The rows are grouped in 4 different ways at once. Each group adds its own fixed numbers to the row, and there is some noise. The rows also spread widely along 12 directions, which tell nothing about the answers.
Known rows, each followed by its group in each grouping:
[ -1 -11  -2  -3  -6  10  -1 -11  -5   0  -3  14   7  -1  12 -39 -13   4
  -8  10   9  -3  18 -10  28  -3   6   9  31  44  16 -16] => J_488 J_679 J R
[  9  -2   0  16   8  23   2   2  22  10   5   1   6 -11  -4  20  -4   0
   5  -1  -4  -4  -1  11  -5 -14   2   9  -5  -3 -10 -10] => J_918 J_334 G B
[ -8   7  -3  -4  -1 -14  -4   8  -5  -4   2  -7  -8  -1  -2  -9  -3   6
   3  -9  -9  -8  -5 -20   0   3   1  -5  12   8   7  -1] => J_700 J_266 V N
[ 19  37  -1 -16   9   1 -14   6  -3   4  25   1 -27  10 -21 -21   6  18
   2   5  10  -5   3 -33  -6   2   0 -19 -12   3  12   2] => J_121 J_266 V B
[  8   2   6   3   3  33  -5 -18  -6   1  17  12 -10  14  -6 -10   5  10
   6   7  17   1  27   3  11  -3  -7  19  16  23   9 -24] => J_105 J_852 H R
[  0 -25  17  -6  13  -2  -2  15   4  15   9  -1  -6   2  -2   5  13  15
   8 -16  12   3  -4 -19  -8  -6   6   5  -2 -16   8  -4] => J_526 J_679 U N
[ -3  -8  -4  -9   4   3  -9  -3   1  -4 -13   1  11 -11   9   4 -11  -7
   5  12   1   6  -4   0  -7  -9   3  -1  -8  -3   4  -4] => J_918 J_83 U R
[ -1  -5  -1  13 -15 -19   9  12  10  10  -3  21  17 -19  26   2  -3   3
 -12 -14  -3  -2   1   3   8   9  15  10   5  -7  10   2] => J_700 J_83 J B
[  3   6   5  -9   3  -7   3  -1  -1   7 -16 -14  -2   2 -11 -25   7  -1
   2  15   2  10 -15  -8   4   0   0  -3  -2  15  -5   8] => J_105 J_334 H B
[ -4   4  11 -12 -10   2   3  20   5   8   1   1 -17  -9 -11  15  -4   1
  11  -4 -15  -7 -10 -24 -13  14  25 -13 -10 -13   3  28] => J_121 J_852 G R
[ 0  3  2  1 11  1 -6 -4 12  5 -4 -8 -9 -9 -3 -8 -1 -3  4  0 -1 -4  1 -4
 -4 -1  1 15  4  7  1  0] => J_526 J_83 U B
[  0 -13   4  -7   9  23  -5  -6   1  -6   1  -2   1   5  -1  -5  -6   1
   4   9   3   4  11  -4  12 -11  -2   1   8  17   2 -16] => J_488 J_334 G R
[ -7  10   0  12  -6 -19   2   8   1   1  -6   3   0 -15  -3   6  -1   3
  -1 -13 -10  -7 -12  -3  -5   3  -2  -6   6  -4  -4   8] => J_918 J_83 G R
[  7  -6  11  12  -3  -6  11  20  16  30   3  -9 -15 -18 -14  -1  -3 -13
   0  -3 -14   5   2   9   9  -6   8  -8  11   7   0  16] => J_121 J_83 H B
[ -6 -16  -1  -4  -6  -2  11   9  -1  24 -12  10   7  -9  -9 -17  -6  11
  10 -12   6  10 -15 -22  -4 -11  24   4   5   2  16  12] => J_105 J_334 V N
[ 11  18  -5  14   5  10  -6 -18  -5  -4  10   7   0   3 -16  -8  -1   8
  -2  10  10   1  14   9   8 -12 -22  -1   7  16  -8 -18] => J_918 J_852 G R
[  2  24 -19  -1  -2  20  -4  -2  20  13  -3   9   4 -18  -3  24  -8   8
  16 -15  -7 -13 -24 -23 -37 -14  22   5 -21 -16  12  10] => J_105 J_334 H B
[ 17   3  12   1   1   3   1  -3 -11   5   4   4  -3   6 -11 -23   3   6
 -14  15  11   8  15  -4  26   8  -8  -4   9  17  -4  -6] => J_700 J_83 G R
[  5  16 -10  14   1   8  -6   0  14 -10   7   2   8  -6  18  20   0   3
  -5  -7 -14 -14  -1   7  -1   2  -5  12  -4  -1  -6 -16] => J_700 J_334 G B
[  9  13  -7  -9  -5   8  -1   2  -3  -4   4   0   2   8  -3   6  -1   6
  -1   7  -3   5  -6  -9  -5   4  -2 -12 -18  -9  -7   0] => J_105 J_334 G N
[-15 -11   3 -18  -4  27   2  -5 -14 -23 -14 -20  -8  10 -22 -14 -14 -20
  11  22 -13   5   6  -7   4   8   6   2  14  23 -16   5] => J_488 J_83 J N
[ -5 -13  15   5  12  -5   2   7  14   9 -19  -6  -5 -18   3  -1   6   5
  15 -13   1  -1 -14 -11  -3  -3  14  27   3  -2   7  11] => J_121 J_334 G R
[  5  28  -3  23  -3 -31   0   5   9  18  16   8 -24 -10 -25   1   6   8
   6 -21  19   2  21   5   0   4  -8  13  13  -8  22  15] => J_105 J_83 U B
[  3   3   1 -10 -21  16   9   6 -20 -10  -1  14   8   6 -18  10 -15 -14
  -5  20   1  17  18   9   3  18   9 -15  -5 -11 -11  16] => J_700 J_83 J R
[ -7  12  -4  -7   3 -15  -4  10  -2  -6  -1 -13  -6  -3 -13  -4  -5   2
   2 -11 -21  -9 -21 -18 -10  -9  -1 -31   2  -1  -5   4] => J_488 J_266 V R
[ 13  -6   2  -8  17  16  -5  -6  -6  -2   1  10   4   3 -18  16  -2   4
  11   7  31  23  22   1  -5 -27  -9  -9 -23 -24  11  -5] => J_488 J_266 G R
[ 15   5   2 -18  -7  -6   3   4 -15  -9  -7  -3   4   6   7 -15  -4  -8
  -7  28   7  21  10   3  10  17  -4  -9 -18  -6  -6  10] => J_121 J_266 J N
[  4 -12   9  17  19  -1  -1   1  13  27   3  -9  -7  -6  -9 -12  18  17
   8 -20   6  -1 -16 -15  -2 -23  -4  10   8   2   5 -20] => J_105 J_83 H N
[ -6  -1 -10 -15  -7 -26  -2  16  -4   1  -9   9  15  -9   0  11  -2   7
   0  -6   0   3 -20 -19 -15  -8  13 -22 -16 -20  10  14] => J_700 J_679 U B
[ 11   0  18 -26 -18   4  -5  11 -14 -11   2   3  -6   5  31  -1  -6 -18
 -16  33  -3  10  29   4  24  44   8   2 -12   0   3   6] => J_700 J_83 H R
[  1  12   8  -6  -4   4   4   3 -15 -10  -7 -11  -5   8 -19  -1  -4  -9
   6  13   1  11   9   5   2  17   0  10  -1  -4 -10  16] => J_700 J_334 V N
[-22 -17   1 -18   5  26  -2   6  -1 -11   2 -20 -16   8 -24  13 -10 -10
  24   7 -18   5   3  -7 -14 -13  10  -7   7   9  -3   2] => J_121 J_852 V N
[ 12   1  -3   8  22   4  -3  -5   0   6  -4   4  19  -1 -19   7  19  21
   7 -16  23  10 -22 -16 -21 -28  -6  -3 -23 -37  -4 -13] => J_700 J_83 J N
[ 15   7   0  10  16  21   2 -18 -15 -17 -11  11  22   7 -20  16  11  12
   9   2  17  11  -8   9 -19 -18 -17   2 -25 -25 -24  -8] => J_121 J_266 G R
[  8  10  17 -21   4  -5  -6  25  19  19   9 -20 -29  -6 -12   1   3  -1
   5  10 -11  -9 -18 -29 -10  15  18 -15 -19 -11  -2  17] => J_918 J_852 U B
[  2  -7  28 -20   8   6  -6  20   2   4  10  -7 -19   5   4   3   9   3
   8   7   8   7   7 -14   1  22  14   7 -11 -13   9   5] => J_918 J_334 V R
[ -3  -6  -7 -12  -6   4  -6   5   6  -2  -5   8   6  -7  14  -4 -10   6
  -3   8  -6  -3  -2 -20   5  -5  12  -4   1  15  12  -2] => J_700 J_679 G B

New rows. What belongs after each?
[  7  18  -7   0  -2   1  -1  -4  -3  -1  -2   5   2  -1 -14 -23   4  10
  -1   2   7   0 -10 -16  -2   1   5  -4  -3   8   0   6] => J_121 J_83 J B
[ -9   0  -6   1   0  16  -8  -6   2 -14  13   2 -11   6  -2  15   0   1
  15  -5   4   3  21   0  -8   1  -3  19   9  -3  12 -12] => J_105 J_83 J N
[  7   3  -9   2   1   7   1  -7  -5   5   0  13  13   0  -2  -4  -6   8
  -3   0   8   7   6   1   4 -17  -7 -11  -2   4   0  -7] => J_526 J_334 G R
[  6  -5   3  -5  -2  13   3   3  -8 -11  10   9  22  16  14   7   3   6
 -13   3  -3   6  -2   8   3   5  -5 -21  -8  -9 -19 -18] => J_526 J_334 J R
[  0 -14   4  41   7 -10  15  -5  -2  17  -8  -4  14 -11 -21  -9  10   0
   0 -13   4   9  -3  27  11 -25 -25  12  27   8 -18 -14] => J_918 J_83 H N
[ 10   8   8 -11  -2   2  -2  10  -1   4 -11  -8  -4  -7  -7  -2  -6  -6
  -7  14 -13   1 -11 -15   1   9   7 -18 -16  -6 -12  13] => J_700 J_83 G R
[ -4 -27  11  -9 -10  17   4  14  -8   9   6  19   9   0   5   6  -2   4
  -2  -6   3   4   8 -11   5  -2  18 -10   3  -4  12  -5] => J_488 J_83 H R
[-21 -35  16 -15  16   7  -6  10   7  -3 -15 -20  -3  -8   0  26   8  -7
  25 -12  -3   8  -9 -10 -21 -17  13  11 -11 -28  10   1] => J_488 J_83 H N
[  5   1 -12 -10  15   7 -12  -6  -6 -10  10   3   4  12 -14  15  -1   5
   8   4  16  17   8  -4  -9 -32 -18 -28 -13 -16   4 -18] => J_700 J_266 J R
[  5  18 -18   6   9   6   0 -17 -24 -11 -12  20  31   5 -34   7   3  21
   6 -10  19  10 -22  -7 -29 -35 -12 -23 -17 -25 -12  -7] => J_700 J_266 V R
[  5   1 -12   3  -5  -2  -2  -2  -6  13   9  19   7  -4  -4 -12  -6  14
  -3 -11  16   1  10 -13   5 -24  -3  -9  10  10  25  -9] => J_488 J_679 H N
[-24 -28  16   9  15  21   4 -16  -5  -5 -17  -2  -9   2 -35  -4  10  10
  26 -10  13   1   3 -10   0 -17   6  35  32  23  -2  -7] => J_700 J_852 G R
[-10  -1   7  10  -2  21   4  -1  -4  -2   1  -6 -15  -3 -30  12  -2 -11
  13   2  -7   0  12   7  -6   0  -3   5  19   9 -10   4] => J_918 J_83 H R
[  1   2  11  -2   0  23   7  -2   0  -3 -18 -16 -12  -7 -30  -2 -14 -21
   7  18 -13   1   2   1   1   8   7   2   0  10 -22  20] => J_488 J_83 G R
[ -5  -4   6  -6  -8 -23  -6  13 -13 -12   6  10  14   6  22   5  18  19
 -12 -15  -4  -7 -11 -13   2  10  -4 -17   2  -7   4 -14] => J_700 J_679 H R
[ 18   4  23  -1  11 -24   2  11 -19   0  -1  -2   4  13 -21 -20  29  20
  -9   1  19  12 -18  -9   3  12 -11 -17 -16 -21 -17   2] => J_121 J_83 U R
[  6   4  22 -13   2  -4  -7  14   1  10  15   6 -24   3  -3 -10  12  13
   2  -5  17   0  14 -31   8  23  15   4   1  -8  21   3] => J_700 J_83 J R
[  4  -2   4  -5   8  29   0   3   4  -5  -5 -16  -8   1 -21  15 -11 -14
  16  15 -12   8   2   7 -16  -9   3   3 -11  -4 -15   6] => J_121 J_679 V N
[ 14  22 -10   4   0  -1  -5  -8  -1   7   3  11  -1 -13   5  -2  -8  -1
  -1   6  10   1  12   4  -2  -9  -9   1  -2   1  11  -2] => J_918 J_266 H R
[ -1   6  -1   4   4   5  -9  -1  15   6   6  -7 -16 -15   6  11 -11 -11
   9   0  -8  -6  11   4  -3  -6  -5   6   9   8   8  -6] => J_918 J_266 H R
[ 19   7  -5   6  14   3  -6 -12   0   0   3   3   6   3   3 -12   1   3
  -2  10  14  10   9   9   8 -17 -18  -3  -4   2  -2 -18] => J_121 J_266 J R
[ -4   7 -10  -7   3  27  -3 -14  10   4 -21 -12 -15 -13 -13  -7 -28 -22
  23  21  -7   8   7   2  -7  -8  13  20   6  23   6  13] => J_105 J_334 V R
[ -8  -2  10  -7   6 -13   4   7  11   1 -22 -16   0  -5  -1  -3  10   3
  12  -5  -3   5 -26 -14 -15   8  14  14 -10 -11  -2  16] => J_105 J_334 J B
[ 14  15  -8  -7  -2  50   3 -10   0  11   8   8 -11   8 -42  -8 -16   1
  13  14   4   1  -1 -23 -15 -10  12 -14  -4  12 -10   3] => J_105 J_266 J R
[ -7   8 -14  17  -7   7  -2  -9  11   0  -5  15  -2 -24   3  22 -24 -11
  14 -10  -3  -3  23  16  -7  -9   9  27  16   6  18   6] => J_700 J_679 V R
[ -1  -6   9 -12  14  13 -13   9  21   5  11  -5 -11  -4  24   3  12  13
  12 -12  -4 -13  -9 -27  -7   0  17  16  -2   3  21 -12] => J_121 J_334 H B
[ -4   5   4 -11  -9  -7   4   5  -7  -9 -12  -5   0  -2   7  10  -2 -10
   2   7 -12   4  -5   4 -10  12   1  -6  -8  -8  -6  11] => J_105 J_266 H R
[  9  15  -8  12 -14   4  12   2  -2   9   3  10  14  -2  -8   1  -1   4
  -7  -2  -5   3  -7  12   1   1  -1  -6  -1   2 -10   3] => J_105 J_334 H B
[ 25   5  23  10 -13 -10  22  14 -20  15  -3   7  10   4  -9 -34  14  10
 -27   5  -4   0 -17   0  22  26  -1 -16   1   8 -32   8] => J_121 J_266 H R
[-20 -25   1   7  10   2   9 -13 -12  -4 -16  -3   6   9 -33 -18   6   7
  17  -4  13  17  -4   0   1 -26  -9   2  29  20  -6 -10] => J_105 J_266 J R
[  5   9   5  12   1  12  -1   1  14  -4   0 -18 -15  -9  -3  20 -13 -24
   5   8 -19  -7  15  26   6  14  -6  19  14   9 -19  -1] => J_700 J_334 U R
[ 11 -10   5  -4  15   1  -3   4   7  10  -7 -10   3  -8   1   1  -3  -5
   5  15   7  19   2   7  -3 -17  -6  -1 -16 -12   1  -5] => J_918 J_679 V N
[-27 -25  13  -7   2   3  11   7 -10 -17 -17 -17  -9   6 -40  15   5  -7
  26   4  -4  15   3   2  -9  -6   4   5  12   6 -10  22] => J_121 J_679 G B
[ -4  12 -13  11   3 -13   4   2  19   8 -16 -13   0 -20   0  11  -9  -3
  11 -16 -20  -7 -31  -7 -25  -7   6   1  -8 -15  -8  11] => J_105 J_266 J N
[ -9  10 -11   4   9   8  -7 -23  -6 -25 -22 -17  12   5  -7 -15  -2  -3
   3  10 -18  -2 -22   6  -8 -11 -15   1   5  22 -22 -17] => J_105 J_83 V R
[ -4   1 -11  -6   1  26  -8 -17  -7 -17  -6  -4  10   4   8 -16  -9  -3
   0  16 -20 -10 -10  -3   2 -13  -5  -6  13  39 -11 -24] => J_121 J_852 H R
[ 16  25  -7 -19   2   2 -14 -13  -3   3  -5  13  -1  -3  21 -35  -5  15
  -4  13  13  -3  -5 -30   0   7  10   4 -18  11  21  -4] => J_105 J_266 V R
[-13  -7  17   2  16 -20  -1  11   7   5  -8 -23 -24  -9 -24   0  12   6
  18 -21  -7 -12 -21 -26 -10  -3   4   4  18   0  -3   6] => J_700 J_266 U R
[  8  21  -5   9   2   7  -7  -4  10  -4  10 -11  -9  -3  -2 -11  -3  -2
  -5  -3 -15 -16  -2  -8   3   7  -6   3   8  12  -9 -12] => J_488 J_83 J N
[ -9 -29  11  -6   5  47   3 -18   1  -4 -17  12  13  -4   7   1  -5  -1
  22  12  24  10  13  -1  -4   2  22  50   4   7   8  -8] => J_918 J_334 J R
[ 23  13   2   4  11  37  -4 -29   5   2 -21   2   3 -16  -7  -4 -16 -23
  13  36  29  21  28  23  -3  -1  -1  43 -20  -4  -1   6] => J_918 J_83 J R
[-19 -28  13  10 -11   5  22   1  -9   3 -23   4   3  -6 -24   0  -7  -9
  13  -4  -3   8  -2   9  -1   4  13  21  27  13 -12  16] => J_105 J_266 U R
[ -1  -9   0  -7 -26   2   7  15  -5  14   9  33   6  -5  12   1 -12   5
  -7  -4   0  -1   7 -12   7  16  24  -6   6   0  16   7] => J_105 J_83 U R
[ -8 -25  10 -25  -7  26   2   2 -15  -7 -18   7  22   4   2   3   2  -1
   5  22   9  15 -10  -9 -11   2  19   2 -21  -9  -5   3] => J_918 J_83 H B
[ -3  13   7 -20  -5 -33  -3  18  -5  -7  -4 -21 -18  -1  -9  -5  -7 -20
  -4  19  -7  19  15   9   8  13  -4 -25 -10 -10   8  30] => J_488 J_83 V B
[  3   1   5  24 -11 -15  18   9  -3   2   6  15  12  -1   1  20  10   8
  -2 -22   4   7   6  21  -3  14  -5  14   1 -28  -9   1] => J_105 J_266 J N
[-17  33 -13  -7 -11 -31  -4  -2  -5 -19 -12  -9 -13  -6  -9  -1  -4   1
  11 -11 -10  -7 -16 -18 -21  15   0  -9   4  -5   4  23] => J_105 J_266 J R
[ -5 -32   2 -11  -3   4   8  -2  -5   8 -14  24  23  -2  19 -15  -3  10
   3   5  22  22  10   0   9 -14  16  15  -1   6  23  -9] => J_105 J_266 V B
[  4   4  -9  16  -7  -5   3  10   9  33  25  22  -6 -14   4  -2  -9  12
  -7 -27  -5 -13   7  -9   5 -17   2 -19  23  13  17  -8] => J_526 J_266 H R
[ -1 -33  14 -15   7   8   0  18  18  29  -7   2   4 -16  10   5  -7   0
  13   0   5   7 -13 -20  -6 -12  28   1  -9 -10  16   4] => J_918 J_334 U R
[-10 -10   6   0   3   8  -4   7   3   3   5  -3  -4  -3  -7   2  -3   0
   5  -3  -8   0   0  -5  -1  -9   2  -6  12   7   1  -9] => J_918 J_83 V R
[-18   7  -3  -3  -7  11   1   7   2 -15   3  -3 -11  -4 -13  23 -12  -7
  16 -12 -12  -9  10   0 -17   2  12   4   5  -6   3  13] => J_488 J_266 V B
[ -8  26   3  26   6 -35  -6  18  16 -10  18  -9 -26 -14  -5  46  14   3
  14 -42 -16 -20  -1  11 -24  10 -13   5   5 -34  -1   9] => J_121 J_266 U R
[ -8  10  -6  16  -5 -29  15  -6  -1   2 -44 -21  18 -25  -6 -24 -10 -11
  -9  -4 -30 -11 -46   7  -5   4  -1  -1  13  18 -35  25] => J_526 J_334 U R
[-22  -1 -10   5 -19  -7  12  -4 -16  -8 -15   8   9  -5 -12  -6  -7   1
   4  -9 -15  -5 -13  -3  -6  -2   4  -8  25  19  -6   9] => J_105 J_266 H R
[-12  -7 -24 -30  -5   6 -14  -2  -6 -12  -2   5   9  -3  21  -2 -25  -5
   1  10 -10  -1   3 -18  -2 -27   3 -34   1  17  24 -13] => J_488 J_266 H R
[-20 -18   4   1  -2   1  11  -1 -13 -10 -13 -19  -5   5 -33 -15  -3  -7
  10   6 -17   2 -11   1   5  -3  -2  -1  29  29 -21   2] => J_121 J_852 U N
[  9   2   7 -19  -7   6  -1  15  -9  -2  12   6   5  11   6   3  -6   0
  -8  16   0  13   6  -1   5  10   3 -25 -15  -9  -2  -1] => J_918 J_334 V R
[-12 -31  15   1   6   9   1   7  -8   3  19  20   3  11  -8  16   9  16
  13 -12  23  17  25   6   4 -17   1   5  12 -11  18 -20] => J_918 J_852 V R
[  9  -1  -8  11 -11  10  11  -2   0  11  -6  15  23  -8   3   0 -14  -5
  -8   3  -2   6  -2   8   7  -7   6  -9   2   3 -10  -3] => J_700 J_334 J R
[ -5  14  -6 -10  -3 -11  -7  -7  10 -17 -26 -21   8 -17  37  -7 -11 -19
  -5  15 -23 -10 -12   8   1  13   3  15  -8  12  -2   6] => J_488 J_334 H B
[  8  -6  21  -4  20  -2  -7   3  10  15 -10 -12 -12 -11  -2 -13  11   7
   9  -6   7  -4 -12 -23  -4  -6   8  12  -4  -2   8   0] => J_488 J_679 H R
[  7  22  -4   2   4   0  -2  -6  -5  -4  -4  -7   0  -1 -11 -14   6  12
   0   7   6  -4 -12 -13  -2   3 -12   3  -7   4  -9  -1] => J_918 J_334 G N
[  4  31  -2   1 -14  -5  -5   5   0  -8  10  -1 -17  -1  -4  14  -3  -5
  -4   0 -13 -12   1   0  -8  30   0  -4  -5  -8  -7  11] => J_105 J_83 U R
[  2 -11   4 -17   3 -11  -5  13   6   7   5  -8   0  -3  26  11  -7 -11
  -6   7  -8  13   9   7   7  -5  -4 -22  -7  -5  11  -1] => J_526 J_334 H R
[ 12  13 -11  20   5  27   1 -12  23   5 -19  -6  10 -26   8   3 -20 -19
   3   9 -24  -7  -9  21 -11  -9  11  25  -9  10 -17   3] => J_121 J_83 V B
[  1  18   1 -10   0   3  -3 -16 -36 -22 -10   4   7  15 -28 -18  11  10
   0   8  20   8   0 -11  -3  -1 -13 -11  -3   1  -5   0] => J_488 J_83 H R
[ -7  -4  -4 -26  -3   8 -18  -8  -2 -36  -9  -7   6   1  46  -7 -10 -17
  -3  34 -10   0  16  10  12  22   3  23  -6  23   7 -12] => J_121 J_83 U B
[ 17  17  13   9   9  16  -5  -4   5  11  14   5 -15  -3 -14 -13   9   9
   4   2  18  -2  10 -11   1   9   0  16   1  -1   1  -6] => J_918 J_83 J R
[  2   5  -4 -15   1  -5 -13  -5  -5 -21  -9   4  14  -2  28  -5  -3   0
 -12  11  -4  -1   0  -5   7   6  -3  -8 -16  -1   3  -9] => J_488 J_83 G R
[ -3   6  13 -10  -8   4  -1   7 -16 -18   3  -4  -4  13  -1  -6   7   2
  -1  12  -5   0   2  -3  -1  29   0   8  -2   1 -12   2] => J_918 J_679 V N
[-15   6 -15 -11 -12   3  -9   9  16  -8   7   2  -7 -14  24  11 -23  -9
   6  -9 -24 -18   2 -17  -5   6  20  -5  11   8  20   2] => J_488 J_334 J R
[  4  13   1  11   7 -11  -2  -3  -8 -10  -1   2   4  -2 -21  16  12  12
   9 -19  19   0  -2   0 -21  -1 -10  12 -11 -32  -1   4] => J_488 J_679 U N
[ -6   8  -4   5 -15  19   9 -21 -16  -8 -13  17   0  -3 -14 -17 -12  -2
   9   8  10  -4  14   0   4  15  10  31  24  29   0   9] => J_105 J_266 U R
[  3 -14  20  -6  22  26  -9  -3   9   0   1  -5  -4   4   8  -9   7  10
   9  -4   6  -5   0 -12   4  -3  12  25   3   6   5 -21] => J_488 J_334 V R
[  9   6  23   5  -2   3  10   2 -10   9  -9 -11 -14  -1 -26 -32  -2 -10
  -5  24  -1   8   6   9  19  20  -3   8  13  22 -21  12] => J_918 J_83 V R
[  9  16   8   5  -7 -13  -2  10   9  13  10  -2 -21 -16  13 -12   0  -1
  -6 -10  -4 -12  12 -12  12  21   6  12   7   2  19   8] => J_488 J_83 H N
[-28 -26  12   2  -5 -12   8   9 -16 -15  -5  -3   6   3  -2   8   8   1
   6  -9  -7   4  -1  10   3  -1 -10  -2  25   8  -7  -8] => J_918 J_266 H R
[  7 -27  20  14   0  10   7  16  -3   5  19  10  10  11   1   9  11   9
 -15 -11  -5  -4   4   9  18   8  -2  -6  15   0 -20 -28] => J_700 J_83 U R
[ -6 -15   5 -22   4   0 -11   1  -7 -23  -4  -9  13  16  25 -13   5   5
 -10  16 -13  -2 -13 -15  11   6  -5 -16   2  17  -8 -25] => J_700 J_679 J R
[-10 -17  -8 -13   7   5  -5   4  10   2 -20   2  18 -14   4   8  -6  10
  10  -4  -7  -2 -32 -29 -20 -26  19  -8 -12  -4   7   0] => J_700 J_679 G B
[  1  19  -1   6  -3 -11  -6   1  -1  -1  28   6 -12  12  10 -21  18  27
 -11 -16  -4 -21  -3 -20  10   9 -12  -6  19  23   9 -25] => J_105 J_266 H B
[  7   3  19   4  12   3  -5   0  17  15  -2  -6 -23 -10   2 -11   7   6
   8  -4   5  -7   2 -17   5  10   8  26   2   5  10   0] => J_105 J_83 G R
[-30 -21   3  -8 -12  16   3   4  -5 -23  -5   3  -1  -2   2  28 -13 -14
  17  -4 -12  -1  16   2  -6  11  16  13  21   3   2   3] => J_700 J_266 J R
[  7  38 -14  13  11 -14 -12  -5  11  -5  10 -17 -15  -7  -9   6   2   5
   7  -4  -1  -8   4   0  -7  -5 -26   3   0  -1   2  -4] => J_918 J_334 G N
[ 17 -15  23 -25  -2 -11   3  27  -1  22  -3  -7   0  -1   3  -1  -2  -7
 -11  18  -3  18  -7  -7   8   2  11 -37 -28 -22   0  14] => J_488 J_852 H R
[ -7 -13 -12  -1 -15  -2  11  19   6  11   2   1   9  -8   0  15 -19 -12
  -1  -2 -16  10   1   1   1  -7  10 -22   5  -6   1   9] => J_700 J_334 J N
[ 15  19  -6  10   9   5  -2  -4   5   4  -1  -8  -9  -8 -22  -3  -6  -3
   7   4  -5  -4  -7   0  -9 -12  -9  -6   1   3 -14   4] => J_121 J_266 U R
[ 38  17   4  -2  22  26 -18  -1  21   6  23  -9 -12   2   7   8  -6 -14
  -7  22   5   8  24  14   7  -7 -16 -11 -27 -13  -5 -22] => J_488 J_83 J R
[-12 -21  31  32  25  13   5   3  10 -13   7 -10  -6   8 -21  40  35  20
  21 -37  -7 -11 -11  16 -17  -5 -10  31  11 -22 -30 -20] => J_121 J_852 G R
